There are 5 ways to turn a row about zero (a turn may also mirror it). The second row of each pair is the first, turned, with some noise. The first 45 pairs use one turn. New pairs use 2 turns, one after the other, and a turn may come again.
In the rows, 128 means zero.
Known pairs, each followed by its turns in order:
[126  99 190 175  82  90 124  79]
[ 75  56 127 148  75 135 154 136]
W

[123 115 137 138  63 112 167 146]
[107 101 165 150  75 116 135 126]
P

[205 126 116 128 110 128 123 168]
[116  65 128 123 142  77 105 116]
P

[147 127 151 153  62 137 127 120]
[135 104 129 132  56 102  98 136]
P

[132 130 141  52  93 113 181  89]
[ 68 144 190  85 105 155  94 140]
P

[193 127 150 145 109 130 116 119]
[125  95 126  91 163 124 111  84]
J

[118  95 131  48 113 135 175 148]
[210 163 102 123 145 147 148 159]
J

[148 105 143 157  67  74 118 129]
[139  65 146 111 168 157  87 138]
E

[130 123 144 119 112 106 123 139]
[158 133 119 133 136 125 112 117]
X

[133 113 168 140 116 123 102 169]
[137 111 160 104 117 176 131 116]
E

[180 140 106 128  73 135  88 185]
[ 90  81  95 135 117  62 117 107]
P

[180 125 135 124 185 112 112 125]
[138 128  78 153 171 155 154 146]
W

[154  88  91 131 148 146 208 134]
[169 136 164 156 143  97 112 205]
W

[117 110 135 122 115 141 103 137]
[138 139 148 152 121 109 133 122]
X

[208 142  79 134 118 123 111 130]
[110 125 166  90 190  78 113 121]
J

[125 131 136 125 104 189 118 121]
[120 106 155 169 135 114 168 130]
X

[108 132  84 120 170 110 129 130]
[134 125 135 139 107  71 148 115]
E

[135  86 154 129 109 132 176  84]
[151 129 189 101  96 138 114 163]
P

[ 91 138 169  92 122 144 128 104]
[ 64 152 123 115 146 143 141 115]
E

[130 173 125 124 126 165 104 141]
[101 116 147 145 166 110 136 157]
X

[161 143 119 111 146 115 121  98]
[129 124 132 144 162 172 144 126]
W

[118 132 174 119  87  80 126 168]
[125 140 122 105 151 208 139 114]
J

[172  96 124 104 130 113 128 115]
[169 123 156 125 156 117 117 103]
J

[132 120 152 139 208 124 123 116]
[136 159 127  76  76  99 122 107]
E

[129 123 122  53  62 112 115 143]
[ 78  88 140 144 166 148 165 186]
E

[128  93 110 124 139 112 162  97]
[137 113 148 155 127 148  95 165]
W

[119 119 172 208 128  61 184 110]
[132 105 139 107 127 111  12  88]
E

[132 156 127 113 101 160 150 153]
[107 115 106 161 161 119 152 128]
X

[163  65 191  84 151 177 122 133]
[207  75  97 162 157 129 135  92]
J

[198 155  92 120 126 130 136 161]
[116 134 139  86 192  83 154 134]
J

[120 156 136 107  73  93  60  95]
[ 89 170 124 146 159 164  63  99]
J

[101 128 122 140 176 107 200  96]
[179  86 142 115 128 160  99 183]
W

[113 116 109  55  60 143 116 130]
[134 131 131 221 146 143 116  93]
X

[131 151 147 161 121 106 129 126]
[109  98 120 100 132 134 143 132]
W

[107 118 138 118 158 116 144 119]
[114 130 117 111 108 117 116  94]
X

[127 113 118 100 164  48 119 208]
[ 68  67 129 153 191 145 187 135]
P

[119  48 135 111 160 150 134  60]
[153  94 127 219 106 143  91 142]
W

[130 150 117  94 174 152 141  93]
[138 167 139  92 171 146 100 110]
P

[119 130 119 134 151 129 126 117]
[136 133 121 128 116 103 132 113]
E

[ 62 111 113 184 139 145 130 110]
[114 170 172  92 113 137 176 105]
X

[187 134 115 124 144 208 131 109]
[147  96  92 122 148  48 114 119]
J

[166  81  48 116 121 136  63 114]
[132 150 174 184  82 169 100 189]
X

[111 134 128  48 111  88 126 117]
[ 46 138 140 109 137 158 120 144]
P

[145 140 173 130 170 110  83 138]
[147 144 158  58 120 127 140 120]
E

[143 140 127 114 112 155 113 158]
[123 161 126 125 130 105 150 107]
W

New pairs. What belongs after each?
[ 61 198 152 124 157 117  97 124]
[103  78 163 201 104 174 116 123]
W X

[121 125 133  61  56 109 176 107]
[149 135  70  89 102  88  65 124]
E W

[133  84 150 137 161 142 130 123]
[108 114 108 154 159 140 149 157]
E E

[119 119  90 144 126 208 175  77]
[102 170 149 106 158 203 142 182]
E X

[115 123 127 123 119 105 147 150]
[128 122 135 101 124 121 128 102]
J P

[139 126  64  81 103 129 150 121]
[164  92 161 157  95 127  99  95]
E E

[ 68 133 124 168 115 106 117 126]
[114 110  79 136 129 158 103 166]
J J

[131 139 143 203 116  86 152 151]
[ 77  73 148 148  90 125 154 146]
W E

[ 48 129 114 139 120 128 120 150]
[164  93 133  97 130 183 146 105]
X W

[146 137 122 135 100 121 111 168]
[143 126 127 168 119 119 161 139]
J J

[136 141 133 134 120 140 148 143]
[117 120 128 145 117 114 138 138]
J E

[148 168 134 156  97  48 100 136]
[174  72  94 143 113 153 149  67]
P E

[129 132 158  83 158 115 130 145]
[118 145 170 151 133 140  86 127]
X J

[ 93 122 123 100 114 120  97 133]
[112 136 147 116 153 103 151 160]
J X

[ 65  76 136 123 104 127 116 124]
[122  70 157 124 126 158 173 119]
X W

[112 134 208 107 184 154  69 130]
[154 148 175 150 141 215 112  73]
X J

[127 152 118 109 200 108 127 124]
[139 115 129 166 116  66 157 124]
P J

[126  95 160 116 145 107 131 126]
[112 160 140 143  92 131 109 109]
E W

[164 100 140 145 147 134 133 165]
[115 150 153  93 157 146 143 149]
X J

[ 97 108 115 120 133 120  72  75]
[ 75 138 126 125 153 119 171 168]
P J

[136 147 127 208  48  89 141  72]
[168 144  65 108 224 108 128 170]
E P

[112 137 128  61 116 129 121 133]
[136 137 105 119  85 135  84  98]
W P

[ 97 136 140  74  98 117 153 150]
[162 153 149 104 178 110 150 117]
J W

[ 77 110 148 114 171 123 169 124]
[154 143 165 135 162 164 120  73]
E X

[127 134  89 158 152 136 120 118]
[123 140 162  97 132 118 111 108]
E J

[118  86  94 144 118 131 164 153]
[142 155 136 185 163 123 108 130]
X E

[170 133 182 174 165 125  62 155]
[146 141 153 127 202 187 167 101]
X J

[120 166 132 156 186 100 113 116]
[177 146 115 120 168  90 115 109]
P P

[124 131 156 138  99 116 144 130]
[107 116 139 164 129 132 130 122]
J X

[118 125  86 141 125 124 126 144]
[123 118 114 133 136 162 154 136]
J J

[150 104 138 108  96 123 105  87]
[124 101 181 133 132 147 164 129]
P E

[139 139 178  85 167 101 143 145]
[170  89 174 139 156 143 145 153]
J W

[144 136  51 138 128 131 133 158]
[100 134 176 138  78 140 134  90]
P J

[119 132 111 122 123 136  85 141]
[105 150 143 148 109 115 110 119]
W J

[100 208 116 169 146 107 142 153]
[127  62  93 120 127 179 182 116]
E W

[123 164  83 145 152 208 126 123]
[135 134 154 137 103 172 204  94]
X P

[163 118 125 127  75 139 158  48]
[194 100 146 104  74 149 166 153]
W P

[148 102 126  82 128 140 134 131]
[165 144 132 111 112 112 121 156]
J E

[114 125 133 129 136  70  55 173]
[ 84 205 112 121  91 141 159 128]
P X

[ 88 110 162  91 127  79 190 148]
[150 134 108 201 190  93 145 140]
W X

[140 106 146 132 136 165 121 143]
[134 133 100 107 133 104 110 150]
E J

[130 122 138  98 130  83 137 123]
[107 125 125 161 157 135 119  97]
X W

[158 152 123 128 146 137 124 121]
[116 126 130 126 134 114 167 131]
X P

[124 108 150 168 116  48 132 140]
[122 183 133 118  90  96  73 122]
W W

[133 130  48 124 107 149 152 163]
[ 95  68 158  73 114 141 138 133]
E J

[138 111 131 208 123  59 145 116]
[180 132  58 153 121 174  91 112]
J J

[ 98 135 120  98 138 120 175  88]
[164 109 116 109 108 128 166  79]
P W

[191 125 156 173  48 118 105 134]
[ 85 124  84  86  98 107 207 130]
J E

[175 127 110 149 149 119 155 160]
[ 86 121 135 107  88 119  98 158]
J E

[138 139 108 133 104 166 147 130]
[163 121 114 151 131 113 117  99]
E P

[163 124 163 143 119 133 175 149]
[112 137 114 124 128  93 148  67]
E W

[117 159 153 149 190 128 132 117]
[127 130 154 104 166  70 111 133]
W P

[126  65 133  91 136 139  67  82]
[121 126 214 162 101 115 158 151]
P E

[115 124 182 130 149 117 147 153]
[124 128 139 137  83 133 139  75]
E W

[155 142 126 122 127 128 142 173]
[140 150 153 129 133 133 133 175]
P P

[154 103 108  58 148 110 208 124]
[130  63 195 159 149 166 133  86]
E E

[128 135 141 139 132 134 143 171]
[119 139 134 102 149 152 112 146]
X W

[197 137  72 126  91 154 137 110]
[112 174  74 130 134 195 116 136]
J W

